All rows are made from the same 12 directions, up to rounding. Whole rows:
In the rows, 128 means zero.
[[172 148 154 170 107  65 124 115 187 129 122 114 125  84 131 102  94 131
  144 120 157  82 172 150]
 [ 46  80  84  97 138 165  87 175 198 123 108  66  98 118 153  91 119 102
  134 143 128  73 160 143]
 [169 113 151 145 107  67 119  88 146 157 159 124 178 122 138 146 114 108
  156 125 116 146 138  69]
 [140 119 128 142 112 121 138 133 148 127 121 124 112 137 123 131 101 132
  160 136 144 126 128 103]
 [145 161 114 133  98 160 137 110 112 108 114 140 119  90 133 118 137 131
  110 123 116 146 101 150]
 [ 65 110 145 126 149 148 152 134 111  97 119 135 111 179  94  97 152 164
  133 114 111 121 137 117]
 [141 130 160 130  76 129 169  97  87  91 138 144 122  97 108 125 170 131
  103 104 107 169 107 109]
 [152 175 139 148 121 148 103 106 163 108 100 147 102 142 127 127 127 152
  152 127 135 137 144 159]
 [127 132 138 136 121 102 131 107 111 106 141 136 141 113 122 114 160 128
   90 118 106 102 148 160]
 [128 166 118 148 151  97 109 117 150 101 141 163 117 116 120  90 165 148
   91 149 135  45 156 229]
 [167 135 129 123 175 129 147 150 142 105 130 117 116 118 134 161 125  97
  136 121 115 121 106 138]
 [132 108 146  96 159 120 152 116 113 132 167 138 154 174 141 140 150 129
  129 135 118 116 101 107]
 [219 148 161 127 179  70 141 156 148 161 145 107 145  80 151 175  93  87
  125 114 165 118 125 147]
 [182 166 148 116 199 109 138 164 140 157 152 151 123  96 122 162 133 112
  132 135 169 147  85 149]
 [128 124 101 109 112 101  57 109 111 178 166 153 167 129 151 154 161 108
   85 167 136 127 151 160]]

The start of a row, then its end:
[145 134 128 125 155 136 116 137 137 121 117  97 141  87 137 156 129  83
 125  99] : [ 91 161 125 120]
[140 138 126 114 100 133 129 129 160  78 142 144  75  98 130 116 178 121
 100 152] : [145  85 125 193]
[155 181 128 171 100 144 139  73 131 102  85 126 145 122 145  85  91 166
 133  99] : [ 99 105 141 156]
[202 186 172 112 149 147 106  81 134 111 122 139 144 151 167 173 151 127
 119 103] : [109 152 134 173]
[128 123 119 159 122 131 156 121 124  65 116 146  94 165  95 130 136 140
 148 132] : [ 97 108 129 125]
[129  78 126 132  98 101 129 110 125  87 140 103 135 145 132 151 144  93
 120 123] : [ 78 105 162 107]
[153 121 133 134 141 114 164 131 146 115 143 122 129 108 122 131 119 110
 156 124] : [116 131  92  89]
[ 91 116 100 107  99 154 131 149 129 153 136 153  95 151 128  99 122 164
 132 178] : [189 105 104 137]
[149  61 116 119  72 142 148 110 136  32 145 122  80 183 122 196 171  78
 157 149] : [ 64 135 120  73]
[180 152  96 154 104 129 123  77  88 129 108 117 185 132 171 144  83 120
 109 115] : [ 77 112 135 142]
[160 146 182  73 125 126  92  80 202 150 163 114 155 122 195 117 161 124
 132 127] : [148 118 132 145]
[137 152 119 161 107 115 102 112 149 149  91 103 146 115 152  97  70 146
 129 116] : [139  92 178 158]
[151 118 107 112 175 168 150 192 173  94  93  65  82  97 151 158  87  75
 149 113] : [121 109 110 138]
[163 169  79 143 169 157 138 142 107 166 101 131 151 135 154 136  53 139
 142 139] : [138 117  87 143]
[ 97 120 150 126 139 119 148 159 105 134 124 128 112 116  98 111 137 143
 108 114] : [153 133 138 134]
[130 125 126 136 139 133 159 126 144  82 124 123 110 140 124 112 130 132
 140 125] : [107  89 120 135]
[142 157 108 163 169 102  87 111 161 149 128 137 165 120 126 127 110 118
 156 130] : [102 127 137 127]
[138 130 117 135 114 123 120 111 111 141 132 141 145 146 134 137 119 134
 128 139] : [125 131 128 123]
[148 147 154 129 130 122 139 107  52 163 130 149 172 141 124 153 126 145
 104 104] : [124 184 120 111]
[ 88 129 116 121  95 176 135 101 107 112 123 151 122 155 119 101 152 160
 134 134] : [109 154 102 106]
[126 104 112 139  83 103 173 125 104 118 143 119 135  80 124  96 121 121
 104 131] : [123  98 110 115]
[126 129 139 120 138 133 128 139 128 151 116 101 142 108 141 126 106 121
 126 106] : [134 144 132 118]
[150 149 159 138 167 102 131 132 151 108 126 109 134  77 123 126 143 104
 115  91] : [108 124 143 153]
[180 115 142 139  80  83 145 110 157 113 151 121 122  93 138 137 125 104
 137 137] : [137 110 128 113]
[100 134  99 132 121 181 141 132  83 156  99 128 145 133 122 123  92 145
 145 118] : [115 190  87  76]
[153 161 117 132 110 129 120 123 126 154 111 102 153  46 160 107 101 113
  92 108] : [134 126 128 162]
[163 143 182 118 179 151 188 129 136  84 128 140 101 173 111 153 141 142
 174 103] : [118 159  82  95]
[136  83  82 154 132  84 150 161 101 104 145 137 110 155 103 162 115 103
 122 165] : [120  71 136 131]
[135 114 189 133 149 116 165 136 159  86 116  99 104 138 110 129 130 127
 160  86] : [118 134 146  97]
[112  66 125 118  71  76 193 109  84 141 201 146 162  93 108 100 157 118
 114 150] : [122 129  69  45]
[ 94 110 112  82 123 139  79 133 145 119 155 121 122 101 149 130 197  91
  77 146] : [116 111 143 176]
[120 147 131 191 137  75  80 156  89 169  94 146 132 122  72 153  99 139
 113 113] : [153 162 207 149]
[ 62  96 144 113 147 109  86 125 112 166 157 142 162 154  98 131 174 128
 128 126] : [114 181 149  80]
[153 149 103 143 100 163 138 129 153  98  98 122  92 103 135 125 104 124
 148 133] : [128 128 107 136]
[ 75 101 148 102 126 136 172 152  96 127 129 104 126 103 121  81 140 142
  89 103] : [139 112 124 129]
[118 110 143 101 180 132 154 153 134 111 136  93 135 109 136 129 142  98
 117 101] : [102 117 114 124]
[149 175 109 136 125 144  94  91 136 154 115 136 164 121 164 112 107 143
 124 130] : [122 122 128 160]
[117 131 142 128 141 135 126 118 133 121 121 111 145 109 126 120 137 118
 132  98] : [ 96 155 129 107]
[122 151  88 135  95 173 128  70  72  96 127 171 149 160 132 124 160 149
 106 140] : [ 68 140  96 139]
[190 148 174 123  70 161 174  60  97  43 106 115 121 149 162 146 149 135
 104  82] : [ 73 130 132 146]
[188 114 174 141 129  63 187 110 124 131 158 133 146 161 132 136  98 143
 150 126] : [151  90 123  99]
[ 90  87 123 118 104 124 187 142 143 116 140  95 123  82 127  65 117 127
 132 123] : [130  92  95  88]
[ 96 112 140 118 146 120  93 123 140 168 147 127 162 122 115 135 147 112
 152 120] : [113 194 124  64]
[ 92 118  95 114 174 182 129 187 129 109  81  84  96 135 135 133  99 114
 122 114] : [118 108 137 157]
[152 122 170 107 118 106 117  98  94 151 121  94 175 168 181 142 108 138
  83  97] : [130  95 192 163]
[141 125 110 118  82 130  93  94 137 166 141 119 167 101 163 132 119 107
 130 138] : [119 158 119  97]
[137 134 144 102 103 143 148 117 181 146 139 110 127  88 162  83 114 138
 151 132] : [163 119  89 109]
[156 126 176 123  74 133 148 109 125 108 108 125  95 178 143 136 113 165
 132 121] : [167 114 163 141]
[181 106  97 123 237  65 109 177 156 146 169 107 157 125 145 202 113  46
 133 150] : [109  79 126 143]
[ 83  92 160  88  62 138 148 133 135  98 146 133  71 135 123  90 183 156
  96 145] : [176  96 144 153]
[ 93 105 101  96 158 143 117 140  54 135 133 113 166 147 148 147 150 108
  56 119] : [ 89 110 142 165]
[148 147 143 136 173  89 151 165  54 172 129 129 160  83 113 143 111 123
  69 100] : [152 137 132 162]
[ 56 109 157 126 145  80 150  97  97 177 164 132 207 131 118  38 138 176
 104 108] : [123  97 137 100]
[147 144 100 138 169 137 122 152 125 116 107 100 137  80 136 150 113  83
 112 106] : [ 89 131 123 150]
[178 137 119 126  85 151 172 130  95  61 124 149  72 122 126 161 152 119
  98 142] : [128 114 100 171]
[127 133 138 101 173 148 114 138 132 126 127 127 125 173 144 150 140 130
 125 129] : [129 118 135 155]
[133 124 138 134 104  99 130 125 130 113 143 129 121  79 116 120 158 111
 101 124] : [127 122 138 144]
[168 129 108 114  74 105 151 133  86 158 156 135 139  51 150 131 125 107
  70 149] : [165 118  94 153]
[137 167 101 138 158 127  60  73 199 105 150 160 149 149 148 116 171 123
 149 158] : [ 82  90 135 171]
[145  96 146 128  79  96 141  92 129 140 157 146 138 193 137 134 116 154
 158 156] : [150 111 134  83]
[140 125 110  84 175 184 147 190 126  80 106 104  63 152 154 168 133 106
  97 137] : [142  77 120 209]
[111 136 155 117 125 148 157 158 152 142 109 128  83 140 122  89 100 177
 150 133] : [202 111 122 137]
[126 124  94 117 158 162 178 147 113  94 134 125 119 108 126 123 134 108
 128 130] : [ 93 120  59 117]
[140 147  87 215  77  67 107  73 126 124 136 176 157 109  86 102 117 141
 149 151] : [ 94 121 144 108]
[138 130 129 156 114 122 157 128 117  98 114 129 113 114 105 125 119 129
 134 115] : [114 131 125 118]
[148 175  87 130 151 153 125 141  98 160 109 141 141 113 152 121  91 145
  99 142] : [152 103 105 191]
[102 135 120 129 183 129 158 153  90 133 131 150 131 158 106 110 127 158
 114 133] : [136  99 110 150]
[ 95 112 109 138 128 126 101 131 153 135 141 147 121 135  98 127 145 122
 164 151] : [121 158 120  85]
[ 94 156 183 143 182 125  99 128 191 144  99 102 140 114 111  87 120 148
 170  75] : [125 161 167 109]
[157 149 163 133 166 130 138 105 105  95 113 133 138 195 135 155 132 146
 123 100] : [ 99 114 156 157]
[ 96 129 124 152 201  68 136 156 134 152 164 164 143 123  78  96 142 143
 133 146] : [144  93 122 133]
[165 160  92 116 151 202  88 154 151 122  76 107  95 144 165 187  91 103
 149 132] : [127 154 123 161]
[ 77 117 121 154 149 129 127 163 109 128 118 185  77 225  60 131 128 187
 164 166] : [171 126 145 122]
[160 142  83 166 137 108 107 128  91 124 128 171 128 164 107 177 119 123
 125 161] : [115 120 135 154]
[ 75 110 154  79 170 156 175 157  58 156 107  80 160 160 164  86  99 167
  62  85] : [145  75 146 168]
